The rows of a group lie close to one hidden flat surface of 12 dimensions, which passes through zero. Surfaces can cross.
In the rows, zero is written as 128.
Some rows, each with its group after it:
[113  89  79  90 102 117 134 127 118 100 135 105  83 128 133  70 104 110
 101 126 129  94 144 130 175]	Q_793
[138 144 130 138  94 131 132 140 128 165 137 136 159 129 116 119 123 127
 151 152 128 169  89 119 107]	Q_793
[116 120 125 156  88  85  86  67 123 113 121 115 133 159 102 102 130 113
 113 112 127 141 134 133 119]	Q_348
[127 165 136 137 113  90 114 149 129 119 126 135 141 185 123  81 123 129
  96 144 138 127 128 124 140]	Q_793
[126 153 142 128 124 123 104 119  97 133 111  54 149 128 158 147 116 127
 119 135 114 129 159 148 157]	Q_933
[153 119 144 151 125  84 104 114 109 126 165 119 121 122 121 136 156 137
 164  90 138 150 126 117 135]	Q_12
[156 143 111 113 130  89 147 131 129 155 116 130  97 131 113 136 138 135
 154 134 134  87 128 108 125]	Q_933
[ 96 140 176 154 144 109 118 124 125 108 131 115  94 114 162  82 125  49
 122 144 156 107  68 110 134]	Q_933
[147 133 144 115 137 120 136 140  90 145 129 119 115 134 119 134 126 116
 175 131 105 143 120 154 122]	Q_793
[ 98 107 144 137 165 122 109 103 119 104 139 147 155 117 154 144 119 143
 139 106 109 166 137 137 113]	Q_922
[173 124 109 153 109 136 102 134 175 122 110 168 149 150  76 130 168 115
  67 117 147 159 146 139 143]	Q_933
[127 124 144 160 151 128 129 104 129 133 116 107 170 129 117 156 155 114
 111 112  95 129 120 145 131]	Q_188
[162 146  94 103 137  78 135 131 130 143 117 124 109 134  98 153 136 132
 119  93 128  92 166 131 172]	Q_922
[132 134 138 108 148 150 133 135 141 127 115 127 133  91 146 152 116 110
 110 124 129 128 139 133 145]	Q_188
[125 138 120 114 124 136 140 105 162 155  62 121 166 126 127 135 121 114
 110 179 109 108 119 124 101]	Q_12
[107  80 104 111 156 110 147 102 159  89 104 120 101 121 142  94 139  92
  91 152 105  80 103 124 126]	Q_793
[179 128 143 128 151  90 139  97 134 132 124 138 129 135 102 163 177 141
 149 112  95 100 137 129  84]	Q_348
[100 147 102  99  89 120 129 159 123 156 104 118 114 106 154  91  83 111
 149 157 164 126 124 104 173]	Q_12
[109 135 126 155 130 106 127 139 129 151 129 109 159 105 135 125 123 100
 132 125 143 148  86 109 172]	Q_12
[124 140 142 145 143 122 120 137  71 121 158  69 110 152 141 129 126 137
 140 115 106 119 137 154 148]	Q_933
[ 92 138 129 112 117 123 137 137 150 102 138 151 127 163 103  94  86 137
  86 156 147 142  95 134 119]	Q_188
[118 135 119 195 117 123 115 114 138 151 101 112 155 157 100 119 164 110
 109 131 137 112 115 112 140]	Q_933
[ 75  86  75 198 113 181 139 127 106 130 196 103 118  94 106 140 117 122
 117  70 145 128  83 115 163]	Q_348
[104 126 120 108 161  64 113 103 127  74 151 138  81 132 110 146  69  97
  78 108 137 150 107 162 136]	Q_188
[211 132 145 134 159  93 158 148 119 147 134 128  90 154 101 136 199 115
 163 134  97  86 104 129 102]	Q_348
[122 127 167 115 180  88 140 130 140 126 118 163 127 105 127 142 156 141
 171  82 148  97 138  97 160]	Q_348
[ 77 120 158 136 138 109  98 112 116 114 121  99 164 123 151 101 106 110
 132 128 135 163 111 129 161]	Q_12
[125 131 102  86 125 157 136 100 137 139  76 109 137 130  81 175  94 133
  94 143 102 126 154 174 121]	Q_188
[ 76 161 109 144 112 146 136 154 142 160  78 155 144 149 119 108 109 138
 134 146 176 104 135  89 160]	Q_348
[136 113 142 148 118 109 108 110 136 117 124 134 158 168 128 107 163 166
 138 136 121 139 145 119 105]	Q_793
[103 129 109  87 150 112 168 117 131 117 135 164 103 123 100 146  96 159
 137  90 134  76 143 116 132]	Q_188
[147 122 114 142  88 163 130 131 114 156 124  70 152 103 147 108 146  92
 119 128 105 112 133 125 162]	Q_793
[163 143  95 108  66 111 119 105 109 161 128 103 152 122  59 146  97 109
 116  77 106 162 153 166 172]	Q_933
[158  88 117  91 103 111 133 121 130 131 114 125  99 121 133  88 140 118
 168 168 111 135 112 128 105]	Q_793
[ 97 152 129 105 134 116 143 108 163 101 140 154 124 142  87 155  89 170
  87 113 151 107 129 126 112]	Q_188
[166 161 131 130 174  93 138 186 115 114 156 107  77 170 138 135 147 123
  97 149 134 100 111 142 143]	Q_933
[169 121 129  88 147  62 124 147 150 136 118 145 148 106 123 147 133 127
 147 114 133 177 127 125 171]	Q_188
[112 153 104 107 113 154 139 116 141 129 113 154 118 117 143 135  90 138
  96 129 126  84 161 117 105]	Q_348
[100 112 157 158 172 171 114 146 124 128 127 142 158 132 121 165 155 180
 172 111 154 162 151 125 143]	Q_348
[163 147 144  71 124 113 113 122 155 124  91 105 155 108 158 144 103 121
  94 179 110 163 138 155 116]	Q_12
[156 133 134 124 106 132 121 164 126 132 130 124 114 143 151  80 136  89
 127 184 124 159  93 138 113]	Q_12
[170 144 122 114  86 128 119 136 144 146 105 138 116 138 145 103 161 160
 149 139 157  82 191  92 132]	Q_793
[ 90  86 167 127 145 104  97 111 100  66 182 149 139 166 132  93 117 176
 155 108 120 196 129 147 113]	Q_793
[118 168 149 154 128 113 126 126 131 118 138 133  96 154 111 112 145 119
 104  99 172  58 143 101 147]	Q_922
[167 120 106  77 107  61 131 104 127 118 148 114 130 140 117 123 103 134
 117 124  85 147 128 154 112]	Q_348
[118 189 118 172 116 146  94 131 144 115 163  89 131 123 148 170 105 126
  26 116 173 123 141 127 142]	Q_188
[ 69 110 151 100 155 152 127 118 118 132  83 100 185  93 167 138  92 137
 152 132 116 146 152 137 164]	Q_12
[141 143 104 125 126 121 149 144 127 166 111 125 143 121 115 137 138 131
 145 107 124  98 144 111 166]	Q_188
[117 137 130 103 132 143 147 143 146 123 119 169  57 103 139 119 114 108
 143 137 184  71 131  93 123]	Q_12
[ 95 123  96 109  99 192 172 148  95 134 156 158 106 106 177  93 101 163
 173 114 119  76 154  92 118]	Q_12
[136 115 154  87 138  95 127 153 166 147  89 124 156  81 142 120 134 109
 167 167 155 179  93 108 161]	Q_348
[113 154 114 127  93 121  93 126 129 143  90  87 122 144 112 120 100 107
  97 148 157 141 145 143 169]	Q_12
[ 95 118 103 178 137 140 121 128  96 136 136 147 125 141 132 123 124 115
 143 102 121 134 130 124 138]	Q_922
[ 92 142  85 160 141 120 171 134 154 165 136 132 154 136  97 176  86 140
 102 177 109 146  26 122  71]	Q_933
[154 113 104  87 143  92 151 115 153 139 119 129 157 115  99 166 128 163
 137 123  94 137 128 132 123]	Q_922
[143 131 167 118 142 141 108 128 141 110 122 132  84  92 155 138 138  95
 128 131 163 118 133 123 125]	Q_12
[119 105  83  92 169 163 138 142 156 114 100 152 102  78 161 174 107 120
  96 148 134 118 154 135 133]	Q_922
[194 134 128 153 138 132 112 149 136 126 152 107  82 150  93 166 168 114
 106 146 141 146 106 158 102]	Q_348
[ 94  96 124 160 146 132 145 122 123 105 132 125 145 171 116  87 149 129
 112 133 100 105 100 128 125]	Q_922
[109 123 159 114 173 108 130  96 143 104 116 153  83 101 121 156 142 127
 147  82 167  71 151 101 131]	Q_12
[146 136 171 105 112 149 136 161 140 122 111 130 143 158 115  76 145 121
 126 161 136 131 121 136 143]	Q_188
[134 128 133 169 160 106 113 123 128 127 125 157 102 118 135 146 149  78
 136 112 141 131 105 118 128]	Q_922
[135 164 183 179 157 188  97 141 111 122 140 110 123 102 154 172 146  83
 106 111 155 136 139 145 137]	Q_793
[178 145 146  69 162  98 137 183 149 138 114 132 138 130 120 159 130 159
 145 160 138 175 133 144 148]	Q_348
[ 94 117 149 143 105 114 117 135  81  97 156 119 106 159 141  33 115  87
 145 112 128 131 111 130 165]	Q_933
[173 127 182 125 148 129 114 122 144 134 107 108 174 109 136 155 178 121
 134 129 111 145 142 135 129]	Q_188
[138 134  99 100 131  76 135 159 141 135 126 148 109 114 147 101  91  84
 119 155 140 153  79 120 150]	Q_188
[ 72 123 168 137 159 138 125 156 125  75 162 143 105 107 173  75  98  68
  99 120 164 140  82 120 175]	Q_348
[147 146 177 129 131 148 116 114 158 124 123 130 117  91 142 157 145 123
 128 135 161 116 132 113  96]	Q_922
[108 158 120 151 105 135 147 154 119 166 141 123 197 134 124 111 106 121
 118 131 105 157  86 124 142]	Q_793
[103 113 132 151 122 186 115 124 120 121 157 126 129  90 135 155 120 133
 136 106 153 153 132 127 126]	Q_793
[122  61 156  93 147 124 128 106  94  79 148 115 110 121 164  82 137 125
 177 129  83 145 133 147 114]	Q_793
[172 114 159  95 147 142 124 143 125 112 138 134  98 117 156 131 148 133
 153 153 120 141 147 140  97]	Q_933
[ 91  93 112 109  76 128 121  95  95 115 149 165 138 131  89  79 101 149
 165  46 132 145 175 124 173]	Q_933
[117 133 107 107 140 154 146 157 138 138 113 145 119 114 129 147 108 137
 126 137 143 131 133 128 146]	Q_12
[142 193 187 123 105 108 134 123 140 153 128 155 124 101 146 124 123 118
 161 121 173  92 120  76 101]	Q_922
[111 106 111 157 123 140 104 118 109 124 127 131 133 144 126 130 131 138
 146 127 122 157 144 139 117]	Q_922
[151 145  70 163 113 106 126 128 118 196  99 130 165 124 107 168 126 109
 149 129 105 165 114 130 131]	Q_922
[ 93 110 100 116 111 134 143 122 149 129 137 179 134 123 111 124  99 165
 140 120 145 137 124 108 113]	Q_933
[160 148 147 151 119 111  93 127 130 157 125 159 102  90 139 161 129  85
 168 136 167 181 101 119  97]	Q_922
[151 123 110 125 103 108 151 137 118 173  99 121 124 130 118 105 158 121
 182 138 118  89 123 103 134]	Q_348
[128 132  98 166  88 134 135  99 130 162 133 113 159 148 150 123 141 177
 146 168  99 117 114  95  51]	Q_188
[100 165  80 134 122  86 141 135 179 137 116 155 166 141  86 130  85 116
  40 120 156 124 103 115 173]	Q_933
[ 84 133 136 160 151 154 115  88 148 112 109 133 178 143 136 158 129 176
  88 106 124 114 169 122 114]	Q_922

New rows. What belongs after each?
[175 120 104 100 144 125 117 140 115 136  87 127  83 109 152 142 143  95
 148 144 118 115 172 146 139]	Q_922
[148 144 147 135 132 107  98 108 144 111 114 134 128 158 119 141 133 132
  91 155 128 148 134 149  95]	Q_348
[154 139 124 143 120  93 113 107  86 127 142  84 102 144 130 128 144 111
 129  95 104  91 159 144 144]	Q_188
[ 93 103 165 167 116 146  80  64 100  93 146 110 109 125 141 130 152 148
 153  81 148 122 170 120 108]	Q_12
[106 106 120 108 109 130 156 147 118 146  95 128 201 180 109  51 113 121
 142 184  64 171  82 151 131]	Q_188
[116 101 118 166  93 183 109 169 106 146 127 120 160 142 130  85 146 132
 161 144 133 183 123 127 155]	Q_188
[167 116 120 124 149 121 117 100 106 139  85  93 107 147 108 158 175 136
 154 120  93  77 196 149 128]	Q_793
[122  86  94 122  70 144 120 101 122 143 132  89 141  95 139 101 116 109
 144 147 105 163 103 131 123]	Q_348
[178 130 109 120 148 117 151 171 152 149 155 109  97  83 109 171 143  89
 110 128 151 129  73 125 162]	Q_348
[ 88 159 141 155 141 145 113 153 130 117 119 151 118 155 124 112 116 122
 105 126 182 125 135 119 158]	Q_348
[169 117 110 111 107 112 130 137 140 149 131 140 143 132 120 136 134 159
 152 163 109 172 115 131  85]	Q_12
[119 129 115 132 122 138 141 125 162 145  96 152 151 122 136 121 132 126
 126 156 130 117 113 104 111]	Q_933
[119  96 118 183 143 133 132 140 137 139 149 119 166 144  82 156 159 142
 136 132 125 189  63 133 124]	Q_348
[ 67 143 181 164 151  93 148 111 103 112 167 167 167 142 151  87 119 137
 157  70 117 104 108  89 120]	Q_922
[134 117 169 122 129 168 129 127 118 120 111 123 132 140 118 112 157 123
 141 132 118 116 142 144 128]	Q_188
[149 132  96 146  79 164 117 147 106 135 149 142  94 145  83 104 131  95
 117 105 146 139 136 149 156]	Q_933
[110  88 101 102 133 162 134 130 135 101 142 119 108 131 110 135 120 166
 111 134 130 134 141 144 135]	Q_922
[111 131 109 126 117 151 144 100 169 148 107 145 170 151  51 178 126 218
 120 112 138 118 155 121 101]	Q_188
[127 130 138 125  89 190 122 141 149 120 141  91 117 125 114 122 120 129
  85 164 163 135 116 136 126]	Q_922
[179 129 133 110 148  95 139 142 130 141 126 114 140 131 112 158 154 144
 142 131 108 144 116 140 128]	Q_348
[118 119 152 110  99  65 102 109 115 116 126 107 143 138 153  69 110 119
 155 147 121 160 111 120 129]	Q_12
[139 165 129 168 140 134 145 102 132 153 123  98 166 107 138 165 153  94
  83  87 106  64 138 114 148]	Q_12
[104 108 106 164  75 131  76  83 101  94 151 104 137 184 107 111 104 151
  96 124 111 178 150 170  97]	Q_348
[149  99  98 126  88 146 119 127 143 146 117 112 144 124 119 129 126 131
 136 194 119 189  86 140  87]	Q_348
[145 114 106 101 121  98 134 109 143 137 109 153 102 137  71 154 130 164
 162 118 145 128 145 126 111]	Q_188
[ 73 102  45 134 115 141 130 137 105 138 140 145 124 102 149 131  61 129
 141 136 120 177 109 132 135]	Q_188
[148 145 107 116 101 133 141 148 141 168 113 121 173 122 139 133 132 154
 139 145 121 127 141 110 137]	Q_188
[144 155 167 130 137 113 156 140 138 130 124 117 162 145 128  95 155 113
 105 129 114  88 112 116 143]	Q_188
[ 99 109 104 124 155 204 170 155 137 141 112 169 128 112 134 143 123 153
 146 148 120 103 122 115 104]	Q_12
[105 102 159 135 133 152 123 135  94  90 182 117 122 100 163  89 128 107
 132  85 130 131 122 129 161]	Q_793
[128 113 115 125 127 153 138 154 110 146 131 144 114 145 111 129 146 180
 193 129 139 127 148 117 123]	Q_348
[137 102 184 124 172 135 119 109 140 109 113 116 185 117 126 150 157 119
 119 121  93 169 118 158 129]	Q_188
[122 139  90 149  88 114 126  92 147 153 119 135 138 142  93 148 125 164
 121 126 141 110 137 105  94]	Q_12
[136  98 172  89 216 158 142 150 136 105 127 151 117  75 144 194 149 146
 165 105 130 153 150 146 145]	Q_12
[102 131 139 149 114 196 107 138 137 132 104 166 120 148 144 129 118 158
 148 194 154 169 127 129  58]	Q_793
[122 125 105 102 104 118 150 133 104 125 140 125 117 125 152  82  99 108
 128 129 103  99 123 123 141]	Q_348
[102 131 149 155 124 150  92 106 151 132  80  92 167 122 166 136 137 131
 112 179 144 140 139 120 117]	Q_933
[111 133 176 157 160 133 131 158 123 130 100 151 139 157 140  92 164 115
 166 144 139 118 111 110 136]	Q_348
[131 113 130  78 102 148  97 126 107 101 142  87 117  71 168 128  89 119
 122 113 138 166 173 151 172]	Q_348
[121 127 169 141 169 134 133 173 116 116 126 124 149 145 148 102 152 111
 139 143 122 147  97 135 152]	Q_348
[103 110 184 144 152 122  97  86 123  78 165 120 141 105 170 124 133 122
 118 100 127 155 122 123 106]	Q_12
[ 92  88 124 142 188 110 140  82 123  98 121 132 156 158 120 147 156 176
 121  80  83  83 166 127 124]	Q_793
[119 139 134  84 139 100 152 165 113 138 111 124 183 145 143  96 109 151
 150 139  94 142 139 135 166]	Q_348
[164 158 141 104 106 136 109  94 134 128 122  94 111 131 134 170 128 163
 112 136 131  93 189 142  89]	Q_188
[154 111 129 100 116  79  91 138 120  93 170 109 105 136  98 134 101 124
 110 125 139 220 113 176 153]	Q_922
[119 112 110 125 129 204 137 122 166 137 113 124 114  95 120 178 140 156
 111 147 154  99 141 113 105]	Q_922
[123 125 127 164 137 133 141 109 162 137 123 147 154 118 132 129 174 143
 124 110 134  80 127  82 118]	Q_793
[120 151 139 119 138 100 119 115 117 124 142  84 130 112 128 168  89 116
 105 123 126 145 119 149 142]	Q_933
[109 123 148 177 159 105 103 108 141 100 117 151 124 162 129 118 150 109
 104 129 138 120 113 122 109]	Q_922
[147 170 162 148 118 103 159 120 147 154 105 121 145 154 112  98 171 105
 121 140 126  52 100  88 114]	Q_922
[146 128 117 116 143 156 149 194  90 122 174 127  98 163 122 116 128 159
 147 139 109 138 127 154 135]	Q_348
[131 117 111 148 124 129 139 122 100 137 173 126 107 136  86 159 118 143
 150 110 111 151  96 149  99]	Q_933
[150 145 220 114 111 166 106 146 170  89 125 134 135 157 131  77 157 129
 102 189 171 149 108 128  90]	Q_188
[ 94 144 155 111 140 185 126 137 134 100 149 124 155  99 182 138  93 149
  87 128 131 127 153 127 125]	Q_188
[140 131 107 132 108 113 116 110 173 132 158 167 102  94 125 168 117 157
 129 124 178 141 111  87  82]	Q_12
[143 129 107 134 131 124 137 113 122 134 145 115 120 120 108 158 141 138
 122  83 120  98 151 127 136]	Q_348
[156 126 129 132  80 115 102 105 113 132 132 109 114 150 125 110 146 140
 141 135 121 135 148 136 101]	Q_12
[164 107 143 112 122  90 148 112 104 151 128 117 104 129 120 118 144 123
 214 164  92 130  83 124  70]	Q_933
[101 137 117  95 131 112 152 137 145 102 119 167 101 168 113  79  92 113
  90 158 126  96 106 133 118]	Q_12
[121 138 120 122 122  95 138 114 123 143 125 121 102 117 111 140 112 123
 158 122 141 103 113 113 125]	Q_933
[127 129 119 150 108 115 123 140  91 141 149 103 171 159 130  93 143 150
 148 109 101 145 137 126 160]	Q_188
[107 164 166 154 154  93 113 111 139 117  97 147 148 162 123 119 137 114
 103 110 141 104 147 118 139]	Q_348
[108 140  77 138 115  75 147  94 120 137 147 132 113 152 117 134 102 149
 118 122 111  86 107 110  89]	Q_188
[192 133 120  76 101  99 132 146 124 152 107 127  49 131 122 121 138 137
 192 172 140 104 144 120  98]	Q_933
[155 146 139 110 139 110 137 150 149 113 128 144 138 124 128 109 135  75
  71 112 122 118 122 136 167]	Q_933
[167 156  98 143 105 137 147 166 108 173 126 120  66 123 111 124 158 101
 149 111 158  68 140 105 166]	Q_12
[128 126 159  82 139 140 116 134 102 127  84 103  85  99 151 124 127 115
 178 125 156  98 189 134 177]	Q_12
[147 138 144 142 125 182 119 107 118 130 109 110 122 117 162 149 151 113
 119 139 102  93 162 143  89]	Q_348
[121 126 152 109 162 128 127 141 106  95 147 123 133 140 135 116 123 119
 115 103 110 132 138 155 164]	Q_12
[130 120 143 144 119 110 101 102 111 116 130 136 107 158 107 119 150 143
 152 105 143 123 158 128 120]	Q_348
[114 127 151 120 169 153 164 145 155 125  89 151 135 113 112 119 130  55
 101 140 120 108  77 140 152]	Q_188
[106 154 120 103 124  99 108 121 138 136  97  74 150 139 162 153  87 172
 112 193 140 147 132 131 117]	Q_933
[155 107 139 108 114 140 108 124 146  91 130  75 104 160  96 118 150 142
  80 161 139 125 140 158 137]	Q_922
[117 113 144 150 148 165 124 118 124 102 157 154  98 127 128 150 138 150
 133 121 133 124 125 134  79]	Q_348
[153 154 175  78 190  95 143 168 147 102 132 151 114 119 148 139 125 117
 118 128 143 125 128 132 147]	Q_348
[114 130  96 150 106 114 120 118 163 140 132 145 146 145  99 144 115 165
 111 149 147 158 103 113  95]	Q_188
[152 140 167  70 168 136 119 140 114 115 105 123  91  96 159 173 102 109
 144 153 118 147 157 169 113]	Q_793
[131 160  99 119  85 144 106 112 143 167  72 108 116 108 126 150 126 144
 128 128 178  86 201 100 160]	Q_933
[138 123 100 118  89  82 136  94 122 146 106 130 162 182 102  96 129 156
 140 153  73 133 125 134  86]	Q_348
[ 79 139  88 140 105 152 156 159  82 148 117 130 131 184 128  70 102 145
 147 146  99 100 135 128 143]	Q_793
[144 103 119 103 154 126 184 148 138 153 133 143 139  80 142 130 131  91
 155 146  90 126  60 113 118]	Q_922
[164 117 146 122 121  89 100 139  68 132 143  84 109 142 113 116 162 137
 197  77 127 132 176 140 190]	Q_12
[ 85 133 120 163 150 166 130 142 143 127 140 137 156 135 116 161 120 150
  95 127 148 153 108 131 133]	Q_348
[123 175 142 106  98 113 164 150 123 164 137 110 199 117 145 106  83 113
 113 143  97 142  88 123 146]	Q_922
[141 144 118 120 132 138 154 142 173 145 120 134 120  92 119 153 122 100
  93 154 151 110  81 112 126]	Q_922
[105 149 142 139 121  76 112 131  77 118 168  73  63 151 121 116  92 101
 147 141 149 139  78 145 125]	Q_933
